The rows of a group lie close to one hidden flat surface of 8 dimensions, which passes through zero. Surfaces can cross.
(in the rows, 128 means zero)
Some rows, each with its group after it:
[117 139 166 142 140 111 155 131 118 142 127 107 127 124  97 132 112]
Z18
[157 153 117 125 123  97 111  95 112 169  96  80 141 123 148 140 135]
Z18
[106  59  95 149 133 112 127 137 174  83 150 104 118 106 116 171 114]
Z108
[106 161  88  75 135  98 140 111 109 129  23 196 101  99 160 120 140]
Z865
[114 104 117  86 114 125  88 151 169 102 111  80 135 161 170 121 138]
Z337
[143  94  65 116 132 135  79 112 166 128 111  60 132 130 170 122 147]
Z337
[105 109 122 151 166 173 135 149 170  96 155 153 126 113 107 108 166]
Z532
[134  89  69 108 136 100 147  90 120 152 153 175  91 140  76 135  70]
Z337
[133  96 115 110 150 133 136 137 152 137 157 144 124  98 120 110 168]
Z702
[122 149 129 169 218 155 160 117  74 135 100 167  84 113 109  63 108]
Z865
[115 178 136 116 184 131 126 101 173 178 119 109 154 205  67 114 178]
Z108
[157  77  86 123  88 136 140 113  94 175 164  75 101  82  99  83  39]
Z337
[146  85 118  42 112  79 134 139 134 128 151 213 118 103 155 149 166]
Z865
[148 147 127  90 100  90 112 122 125 116 104 185 147 125 180 182 183]
Z108
[160 119 162 151 130 170 140 151  89 144 195 139 129  97 128  86 131]
Z337
[144  63 102 140 174  83 136 127 119  97 140 149  98  81 159 160 130]
Z186
[119  77 112 132 133 165 118 153 188 108 189 127 131 127 113 114 157]
Z186
[116 124  81 129  90 130 132 106 149 126 127 160 128 123 102 156 112]
Z18
[147 133 114 131 149 123 122 117 112 134 114 132 123 111 153 123 148]
Z186
[112 131 116 129 112 155 147 135 136 125 128 173 122  90 110 111 139]
Z186
[127 135 124  75 108 131  76 138 120 105 103 111 126 223 183 108  95]
Z337
[150 115 102 101 189 159 110 114 146 161 176 146 123 193 108  70 151]
Z18
[135 137 103 126  96 151  89 118 136 122 116  89 137 165 153 124 116]
Z702
[115 131 158 168 116 146 131 142 127 115 132  83 139 124 119 132 115]
Z865
[143 174 140 123 150 139 145 117  81 157 105 174 123 124 132  89 138]
Z532
[104 174 144 138 143 142 155 131  98 134  64 152 115  89 125  91 123]
Z702
[115 167 115 117 115 119 142 108 113 150  77 140 122 117 114 120 114]
Z18
[122 156 198 155  99 147 133 165 103 103 129  97 148 114 149 127 126]
Z337
[125 150 179 122  63 139 125 156 121 127 141 109 152 127 133 139 121]
Z702
[138  98 180 130 145 170 101 187 137  87 181 113 142 128 183 101 175]
Z18
[100 115  99 140 123 116 138 116 132 130  81  69 107 107 107 118  73]
Z108
[109 114 110 146 161 161 143 133 179 145 141 104 135  62  94  98 191]
Z186
[126  93  81 130 176  90 127  98 167 132 128 125 120 142 100 158 145]
Z702
[146  99 109 119 145  93 118 107 113 147 127  78 114 145 129 128  85]
Z532
[113  90 137 168 166 154 169 142 150 108 211 186 114 113  60 137 131]
Z108
[122 158 108 132 168 139 139 106 106 150  91 154 107 132 113  88 120]
Z532
[131 150 167 107  96 130 147 144 101 144 139 152 133 109 123 114 130]
Z702
[105 131 138 148 146 137 142 135 141 131 107 101 125  89 112 106 135]
Z865
[136 108  61 164 156 143  53 100 139  68  99  90 112 226 191 153  91]
Z865
[126 154 149 165 111 151 158 120 115 138 157 168 136 116  83 137 117]
Z337
[109 144 131 135  95 170 115 137 152 119 129 107 144 136 120 112 133]
Z18
[116 118 114 141 185 103 144 112 156 125 125 143 124 139  96 150 149]
Z702
[123 127 101 103 119 106  98 120 127 116  77 103 121 152 167 128 106]
Z702
[117  74 120 145 177  91 157 124 131 111 151 136 101 121  94 153  93]
Z186
[136 128 111 180 151 131 123 106  94 120 119 106 114 134 133 136  89]
Z186
[132 116 140 131  63 103 125 126 149 136 155  68 158 125 108 180 105]
Z702
[158  85  50  42 112 102  87  99 177 163 150 136 135 162 147 128 161]
Z532
[121  54 154  73 105 115 159 170 127 136 205 140 104 118  83  94  71]
Z337
[126  99  88 143 118 175  90 132 174  77 173 147 133 183 142 137 134]
Z532
[132 135  68  97 116  92 105  92 132 133  63 132 121 145 160 154 121]
Z108
[108 148 140 110  85 110 132 139 136 111  99 160 141 113 144 160 147]
Z865
[137 135 139 122 164 169 153 133 116 173 154 133 120  97  95  50 147]
Z865
[104  89 136 134 141 103 158 144 141 104 148 155 111  94 104 156 120]
Z18
[ 85 112 157 107 135  76 183 154 171 121 110 158 136  39  96 168 187]
Z865
[108 164 163 150  95 129 127 145 121  94  84 131 142 103 161 155 146]
Z532
[132  99  78  71 117  88 118 116 125 116  96 180 101 130 157 143 115]
Z186
[139  90  74 149 221 112 136  93 139 147 132 112  99 121  97 115 133]
Z186
[ 96 124 146 141 139 118 131 134 159 130 118  47 135 152  84 128 104]
Z18
[137 124 154 163  83 135 120 146  92  88 142 126 130 123 165 161  84]
Z108
[135 140 137 179 120 114 142 112  63 101 127 155 104 166 121 168  36]
Z108
[117 128 124 122 162  74 149 108 115 145  88 111 109 127 106 140  99]
Z108
[140  64  94 122 167 131 109 125 159 111 191 144 114 158 127 133 136]
Z532
[130  77  95 173 191 134 118 119 130 104 157  77  94 167 114 116  70]
Z532

New rows. What belongs after each?
[145 112 115 137  98 124 107 125 101 114 127  94 120 126 165 133  79]
Z702
[127 148 150 133 124 144 145 137 117 153 124 122 132  80 120  98 148]
Z337
[144 128 135 126 123 155 145 138  90 142 145 159 116  76 132  82 127]
Z702
[141  83  85 157 194 110 150 104 126 133 154 146  95  95 100 138 123]
Z702
[125 163 128  80 128 142 150 127 128 178 101 159 132  74 119  72 185]
Z108
[128 162 130 148 114 159 141 106 128 168 159 136 138 170  63 114 103]
Z18
[152 147 210 154 154 161 119 160  79 115 176 121 133 173 155  93 120]
Z18
[123 130 113  97  89 163 146 155 159 121 142 226 142  14 148 117 232]
Z18
[143  97 133 111 107 130 118 133 177 150 196  92 158 133 103 140 156]
Z865
[136 132 158 135 135 154 138 152  82 115 143 162 113  99 148  92 121]
Z702
[110 176 118 158 129 131 148  92 153 163 107 120 146 132  68 147 141]
Z702
[111 102 106 129 143 144 119 137 172 119 135 103 127 119 118 114 152]
Z532
[111 178 145 133  95 138 131 125 114 130  91 131 138 150 123 127 109]
Z337
[126 164  49 175 163 151 109  56 150 156  86 113 126 175  93 130 121]
Z702
[ 83 112 150 125  78 136 119 166 201  97 125  56 161 109 125 144 153]
Z337
[127 130  95 225 102 188 116 108 147 116 135  45 142 102 114 131 103]
Z702
[114  91 118 114 114 131 124 144 159 102 158 139 121 136 118 139 117]
Z186
[135 178 149 123  96  96 150 115  83 128  89 205 131 113 141 169 131]
Z108
[161 125 138 128 143  85 127 121  96 139 116 110 130 111 165 151 136]
Z18
[138 120 123 158  96 126 106 120 116 102 140 105 132 157 153 165  92]
Z18
[148 153  69 174 122 151  85  77 118 127 107  96 128 203 135 139  83]
Z702
[111 161 129 159  42 210 127 141 133  95 151 190 143 138 112 126 108]
Z18
[111 106 127 129 137  85 118 119 192 123 143  94 152 168  96 194 148]
Z702
[179 113  76 141  71 164 130  89 129 194 201 109 142  85  86 114 113]
Z702
[137  81 133 161 131 133 130 141 134  99 199 135 127 135 111 162 109]
Z337
[118 149  80 132 156 210 143 113 158 168 140 188 122  90  74  47 179]
Z186
[161 116 113 109  86 126 138 112 103 172 157 129 128  96 119 118 110]
Z702
[148 143 169  98 178  76 131 141  54 132  70 133 102 124 194 107 122]
Z337
[130 156 139 104 138 141  90 146  95 106  65 103 120 148 211  84 129]
Z18
[143 139 137 104 134  81  94 120 127 127 101  94 147 175 174 169 150]
Z108
[122 143 132 128 137 142 101 135 115  99  95 131 123 178 167 117 117]
Z702
[110 125 114 128  98 144 129 131 151 113 121 144 133 111 120 135 134]
Z18
[171  84 109 166 167 157 143 123  74 132 196 172  94  91 134  96  99]
Z702
[149  82 138 137 155  59 118 108 158 116 220 134 146 236  91 238 113]
Z702
[135 111  96  94 151 130 101 117 165 130 143 142 128 174 135 122 158]
Z702
[ 78 100 173  98 134  72 139 171 178  84  99 106 134 122 132 171 154]
Z337
[121 106  92  53 134  79 111 118 150 135  85 128 119 142 150 129 138]
Z702
[146 151 133 111  62 223  77 163 125 115 144 110 148 143 195  56 144]
Z702
[134 168 125 138 139 147 140 110 120 149 123 179 133 126 109 116 151]
Z337
[166  94  51  76 148 106 106  89 120 161 128 152 101 144 149 106 121]
Z702
[138 169 195 193 161 154 149 141 108 153 150  79 152  94 106 116 162]
Z186
[115 115 146 160  92 159 118 144 156 107 160  67 146 135 110 134 109]
Z532
[112 165  98  90  91 145 119 122 118 146  33 104 123  87 163  73 124]
Z702
[134 120 111 168 129 114 137 115 127 131 115  87 130  76 128 150 124]
Z337
[153 188 127 146  90 150 120  97  81 158 125 145 138 176 117 125  87]
Z702
[138 138 132 126 127 129 109 129 107 117 111 117 127 140 166 121 125]
Z18
[155  72  64 146 220  84 136  92 115 131 125 140  86 102 137 137 124]
Z186
[149 144 159 106 156 107 108 128 139 164 135  74 154 161 140 122 168]
Z186
[127 175 123  92  89 144 107 119 108 151  83 135 134 155 145  99 120]
Z702
[111 122 121  50  75  47 103 134 109 116  28  77 112 132 198 150  76]
Z702
[ 94 126 125 106 139 148 152 150 152 115 124 182 116 100 101  96 151]
Z18
[118 139 142 118 114  97 132 133 142 121 106 137 144 106 140 169 161]
Z108
[130 105 162  85 180 100 145 145 148 133 184 202 130 157 102 138 181]
Z702
[141  99  95 138 165 143 115 120 169 128 154 116 136  98 140 123 194]
Z337
[128 114 145 120 110 122 139 149  94 114 112 122 112  83 160 112 107]
Z702
[131 126 107  76 112  81 112 114 112 134  80 125 118 147 160 131  99]
Z702
[118  94  92 123 172  84 141 104 149 122 119 148 107 138 102 162 122]
Z108
[122 129  61 188 187 176 107  98 151 113 105 109 111 140 126 104 138]
Z702
[ 84  96 130 148 103 160 126 157 173  76 151 122 126 141 105 137 101]
Z18
[134 141 137  92 127 136 112 137 108 140 104 113 123 141 160  85 128]
Z337
[149 139 121 125 164 117 124 104 106 140 140 161 119 184 122 128 117]
Z108
[106 110 215 113 110  78 147 183 121  81 131 122 133 121 151 178 122]
Z702
[125  68 105  95 179 132 109 150 154  93 151 149 105 143 156 100 152]
Z18
[148 151  71  93 111 146 108  86 128 178 114 145 125 155 123  92 134]
Z702
[127  69 140  75 144  67 140 149 104 124 121  96  95 114 148 115  75]
Z337
[104 158 118 154 172 186 116 135 148 106  94 135 124 136 139  80 165]
Z702
[144  99 111 134  91 134  98 127 141 118 148  76 141 146 151 148 108]
Z702
[138  79 163 170 114 174 118 175 119  85 207  85 127 113 145 111 101]
Z108
[163  74 117 179 123 159  99 142  97  86 183  99 111 125 174 130  85]
Z702
[133 123 138  79 108  92 131 128 136 147 140 146 138 142 120 141 135]
Z702
[113 156  69 108  92 142 130  92 158 164  92 151 135 117  94 117 137]
Z18
[ 93 106 155  93 105 101 171 157 144 117 138 184 118  92  91 141 122]
Z186
[ 60 130 169 108 152  90 174 166 140 109  43 108 108  64 115 111 123]
Z18
[165 100 157 148 159 123 106 139 104 114 180 101 126 173 159 138 113]
Z18
[151 135 146 133 104 157 121 140  93 153 124  65 130  82 159  79 117]
Z337
[139 114  93  88  86 148  81 131 157 128 126  91 144 154 168 110 137]
Z702
[165 102  84 100 149 150  95 110 123 146 157 138 115 158 150  88 132]
Z337
[132 139 125 147  87 169  92 137 123  98 135 114 138 168 163 129 105]
Z18
[140 160 156 157 128 102  96 125  77  90  81 103 128 181 199 164  88]
Z337
[157 122 151 157 122 174 116 140 123 125 214 139 147 166 121 126 131]
Z18
[111 121 120 136 193 129 126 133 139 101 111 151 108 141 141 115 150]
Z702
[136 158 148 128 120 202 132 143 139 154 187 168 147 138  92  76 171]
Z18
[150  93 130 110 149 126 118 138 143 137 170 111 132 124 138 116 159]
Z532
[140  93  39 244 247 146 116  69 155 143 113  10 102 105 105 112 122]
Z186
[140 140 115 142  86 175 136 124 131 160 149 113 141  81 107  94 135]
Z702
[ 90 186 161  96 108 148 105 147 160 107  77 138 155 176 146 120 175]
Z337
[134 121 212 151 137  52 152 152  91 111 123  76 137 107 149 197 109]
Z186
[143 123 130  97 100  93 131 117 122 153 140 136 135 145 117 150 115]
Z702
[110 151 101 161 185 161 130 105 164 138 117 124 131 150  90 106 160]
Z865
[ 97 119 144  88 172  97 150 150 173 125 114 163 129 102 118 133 198]
Z337
[ 66  64 148 108 154 135 154 196 190  63 138 151 109  72 118 112 163]
Z18
[110 135 117 167 154 138 151 125 115 125  81 115 108  64 118 111 122]
Z702
[129  99  85 119 144 171 102 126 192 117 181 147 139 158 119 117 176]
Z108
[111 115 131  94 102 161  95 160 206 111 144  92 161 145 145 111 201]
Z702
[146 100 110  96 111 169 115 149 143 137 163 133 131  92 148  78 163]
Z702
